All groups share one centre, and each spreads out both ways along 9 directions, with some noise.
Some rows, each with its group after it:
[  2  -1 -17   2  18   7  24   5  -2   4   3  40 -15] | Nakot
[  0   3  -8 -27  -7   7  13  26  -1 -16  30 -21 -13] | pove
[  2   6 -30  -1 -11 -18  16   7 -24 -25   6  19   7] | fifat
[-15  -1  -4  -1 -27 -10 -14   0  -6  -9  11  20 -11] | suza
[ -7   7 -18  13   4   4 -18  -5 -19   6  -7  24 -31] | fifat
[-12  27 -30   9  10  25   7   6  22  18  -7  20  11] | fifat
[ 11   7  12  12   1  -3  10  21 -30 -21   9  -7   1] | pove
[  1 -10   0 -14 -20  35   0   6   7  -5   9 -29 -17] | pove
[ -5  10  17  24  -1 -14 -15   8 -11   6  -6  11  14] | pove
[-26  16   1  23   0 -15 -19  -1  11  39  -7  14  12] | fifat
[ -9  17   5  19  10 -11 -20  23 -22   4  -2  24   0] | fifat
[  4   5  51  15   4   8  10  -1   4  13  -8 -27   0] | suza
[  3  34 -25   7  20  26   4  18 -16   3   0  -7 -29] | Nakot
[-16  -1  -9  25 -21 -23 -23  -1  -7  19   7  -7   6] | fifat
[ -4   5 -23 -10 -13  -9  12 -37   2  11 -27   2  -7] | pove
[ 21  -4  10  15   5   9  16 -12 -13 -17   0   7 -16] | fifat
[ 13  -7  18  16   3  22  11   4  -4  10 -12 -29   0] | kon
[ -7  19  18 -15 -17  -2  13 -20   0   2 -21  -5 -15] | pove
[ -7  -2  14  31 -13 -15  -9  -4  -9   0   5  28   3] | kon
[-17  27  -8   7   0  20   4  14  24  -2   4  40  25] | suza
[  0  -5 -19  20 -20 -15  15 -18  25 -19  23  16  35] | suza
[ 14  18 -23  44  20  12  23  -7  -5   6   3  10  -9] | fifat
[-11  21   8  40 -25  21  -2   8  -8  26 -23 -11  14] | kon
[-19  -1 -24 -43 -28 -11   1   8   7  -2   9 -12   3] | suza
[  3  -7 -12  13  -3  -8  32  16 -27   7   8  17 -16] | kon
[-23   2  -3 -19 -11 -24  -2  -1  24   2  27  17   0] | pove
[-30  19 -30 -38 -24  -1  -7   8  -8   7   6   6 -34] | suza
[ -5   6   0  -4 -23  22  15  20  11   8   5 -38  21] | kon
[ 16 -12  12 -19  18  -1 -36   1  -1 -24  10 -33  -6] | kon
[-17  20   6 -28  13 -15  10  -1  11  13 -10  12 -10] | pove
[ 17 -11   7 -12  20   9  -3   7  -3   9 -11 -44   2] | kon
[ 16 -12  19   8  -3   0  21 -27  10  -7   1 -13  -4] | suza
[-14  22   3  36 -13  38 -10 -18  12  12 -20  29  -4] | pove
[ -3  -6  -9  -9   9 -27 -30 -26  15 -17   9  21  -2] | kon
[ -7 -25 -14   8 -19  15  -1   5  -6  15  13  -4 -18] | Nakot
[-16  15   3 -14 -15  23 -22  25  -2  15 -15 -31   3] | pove
[  0  -4  12  -7  -4 -10 -20 -11   7  -1  -6 -28   7] | kon
[  3  -4 -39  15   1 -23 -14 -16 -21  12  -4  -5 -21] | suza
[ 12  17 -13  -4  16  18  38 -15   4 -12  -7  20 -16] | fifat
[ -5   5 -15 -30 -16  23   5  13  -1 -13  18 -22 -31] | fifat
[ -1  17 -19 -10  15 -20  10  12 -10  -2  -9  22   9] | fifat
[  6 -14  22 -28  12 -16  18 -11  12 -32  13  28  -2] | suza
[  4  -2   6 -30  27   6 -42  14  -8 -19 -22   3  10] | Nakot
[ 12  24  19  32  13  -1  13  -3 -17 -14   2   9 -14] | Nakot
[-14  17 -18 -35 -13  18  15 -12  19  13 -19 -21  -6] | pove
[-16   0  -9 -16 -14 -13 -12   2   1  17  -7  -6   4] | suza
[  5   1  22  38 -16   9   5 -19  -6  -3  -6  13 -10] | kon
[ -9  -2 -44 -20   3 -14 -20  12 -10  -3   0  11   8] | Nakot
[ -9  -4 -27  23 -21  -1 -13 -15   7  10   0   6  14] | fifat
[ -3 -12   1   3 -15 -18  19 -26  20  -1   1  26  19] | Nakot
[ -5  10   3 -18   7  37   9  25   8   6 -13 -16   9] | suza
[ -9   9 -13  13 -26  17 -18  20 -14   0  15 -19 -13] | Nakot
[-10  32  -8  17 -21  -6  25  -5   9 -13  14  21  10] | Nakot
[  0  11 -32   5   5   6 -25 -11   3 -18 -15  30  16] | Nakot
[ 11 -22 -27  -3  18  11   7  29   6  -6  30   5  14] | kon
[ -9   7  24   1  -2 -29  -2   7 -12   5   0   5   3] | kon
[-15  11   1   8   7   7  10  24   6  13   8  32  12] | Nakot
[-11  13   5  21   3   6  -1 -19  18  20 -24  17   8] | pove
[ -6  20  -1 -22  -3 -13  -1  15  -6   1   5 -32   2] | Nakot
[  8 -25  26 -16   7 -15 -12  -9 -11   5 -13 -14 -10] | suza

New rows. What belongs after each?
[-23   6  21  -1 -17 -23 -18   5   4  -1   9  20   9] | suza
[ 11   2  14   3   8  13  21  -1  15   4   8 -27  -1] | fifat
[  9  -2 -13 -32  29   9 -15 -18  28  -7  -3 -23  -2] | kon
[  2 -15  21 -17 -13 -18  -6 -48  26   3 -11 -30   5] | kon
[ -5  24  -7  -8   8  16 -21   2   0   3 -16 -18  -2] | kon
[ 11 -18  -4   3  16  -9 -19  10 -11 -20  19   9  -2] | kon
[ -8  12  -6  -1  -7  31  10 -15  21   8   0   7 -18] | fifat
[ -2  37  -4 -28  15  18 -15  16  -9 -14  -9 -21 -24] | kon
[-12  -6 -10   0 -34 -38  15  -1 -14  -1  19  10  -2] | kon
[-13  20   9  -6  24  11   4  13  32  -2  -1  50  29] | suza
[-16   8  -7  11  -6 -23  18  -2   3  12   8  37   7] | kon
[-18  20   5  -1 -27 -27 -15   1 -26   1 -15   0  -2] | pove
[ -2  -9  32   5  -2 -18 -21 -16  21  -1  -1  -9  22] | kon
[ -7  -1  -1  -2 -13  -8  15  -5  14  16  -4 -12  15] | kon
[  1  37  27  35   2   4  36   8  10   9  20 -10  -2] | fifat
[ -3  -8  -5 -14   6 -19  24  -4   6   5   8   4   0] | kon
[ -8 -20  25  14  -2   0   8  -5  17  18   1  21  12] | Nakot
[ 14 -15  -9  14 -14 -26  14 -18  -5  -5  10 -25   9] | fifat
[ -3   6 -14 -17   9  33  16  22  -1 -14   9  26 -21] | Nakot
[  4  10   6   5  28 -16   2  -3   1  11  -5   8  -5] | suza
[-33  11  -4   0   8 -16 -34  -5  20  49 -20  16   8] | fifat
[  3   7  -8  13  -9 -36  17 -14 -39 -14   2  25 -27] | fifat
[ -4   7   6   5  28 -13 -20  -4   7  -2  -1  32   1] | kon
[-24  33 -21 -23 -14  -6 -11 -15  12  -6  -5  -2 -12] | kon
[  0 -12  16  11 -13 -11  42 -18  12  21  13  -3 -14] | Nakot
[-15 -14 -13  -9 -16   9 -28  -1   7  22  -6 -22  -1] | pove
[  2  27 -29   3  15  36  20  20  16   5  10  -7   2] | fifat
[-10 -10  29 -11  -8  13 -32  13   5  -2  -2  -7   1] | fifat
[ -1  24   2 -21 -37 -13  46  -9 -11 -23   2 -22  -1] | pove
[  6   5 -29 -28 -14  10  34   1  10 -29  22 -10  -6] | suza
[  5  -5 -27  26 -15 -22  -6  -6 -10 -11  16   0  10] | suza
[ 18  -7   8   4  -9 -29  15 -35  -6 -38   4  14   1] | Nakot
[-16  23   7 -33  21   5  -4  32 -14  20 -13 -11 -21] | suza
[  8  15  -4  27 -13  18  16 -12 -10 -12  -7  11  -8] | pove
[  2   3  36  -4  20   5   7  18  -5  16  -2 -15 -17] | Nakot
[ 15   5  -7  38  25  12  -1  10  -5  13 -11  -6  19] | suza
[  6 -12   6  -7  -4 -10   3 -18  -9  11 -10 -23 -17] | suza
[-13  -9   7   7 -19   1 -18 -16   2  -2  -2  29 -11] | suza
[ 16 -13  22  15  -1 -27 -10 -24 -15 -21  -4   2   7] | Nakot
[ -5  17  20   4 -21 -12  27 -29   9  -7  -9  13  -4] | pove
[  8  15 -11  26  -9 -30  -3   0 -29 -27  10  13   4] | Nakot
[  9   1   5  15 -12  -4  -2 -25  -2 -15  -3  -9  -3] | Nakot
[ -4  10 -30  -8   5  13 -16 -27  20   2 -13  -5  -3] | kon
[  8 -35  21  25   7 -32  -7  -6  -4   9   8   9  20] | kon
[ 0  3  6  1 21  9 27 15 16 -3 20 30  1] | kon
[ -1  -6  -3 -10  20 -20   5 -13  12   2   4  24   0] | kon
[  7  15   6  -4   6 -35  20   5 -23 -16  -2  22   7] | fifat
[ -4   0  18  21   0  17   3   3   5  26  -2  -8 -11] | Nakot
[-14  10 -17  27 -18   1  -3  18  -1  21  -1   4  30] | kon
[ -1   3 -29   8 -22   5  -7 -22  -8   1 -10 -11 -11] | kon
[ -2 -25 -29  -8   1   2 -11 -26  16  21 -18   1   4] | Nakot
[  0  -4   9   7  -8 -12  32 -31  22   9  -1   8   4] | Nakot
[-14  18 -26  -9  -3 -31   4  -6   1  11  10  -4  -2] | suza
[  0  13   9  13 -22  37  18 -17  19   9 -16 -24   1] | kon
[  3 -14 -15   8 -20  -2  18 -18   5 -16  20  20 -12] | kon
[ -6  40 -15  38  -8  13  22  -3  12  15   7  -7   0] | suza
[ -8  20   1   4 -13 -39  39 -14  12  -6  14  10  16] | Nakot
[ -3  15 -16 -27   8  -2  22   2  -7 -12  -6  17 -15] | fifat
[ 11  -4 -12  19  19  26 -21 -16  12  13 -22  -7   5] | kon
[-20  16   6 -12   2 -16   4  43   7   7  20   3  28] | kon
[  2 -15  -6   0  -4 -26  -6 -26  -7   6 -20  19   8] | fifat
[ 3 22  7  0 24 20 31 -4 30 -1  0 20  7] | suza
[ -5  23  33  21   1  -8  15  12   0  11  16 -17 -14] | fifat
[ -8  -9   4 -12 -11  21 -10  11  11  -1  15 -18 -11] | pove
[  4  -4  22   6  21  11  -2   1  25 -16  19  18   7] | kon
[-10  34 -13  34   6 -16  16  16  -8  10  10  30  12] | Nakot
[-20  42   1   3 -29  29  18  13  16  13 -20 -17  27] | pove
[  9 -11   1  10 -19   6  27 -15  19 -14  17 -11   9] | pove
[ -7   9 -30   7   2  12 -20  12 -10  14   7  -8 -22] | fifat
[ -9   1   4   7 -31  24  -2   5  14 -14  18 -10   7] | fifat
[ 10  14  20  -4  16  19   2  -5   1   6 -13 -35 -25] | Nakot
[-18   8   8 -15  -7 -15 -16  36  -9  -7  13  11  14] | suza
[ 12 -15  27  25 -10  26  -1   4  -4 -14  -2   0  12] | suza
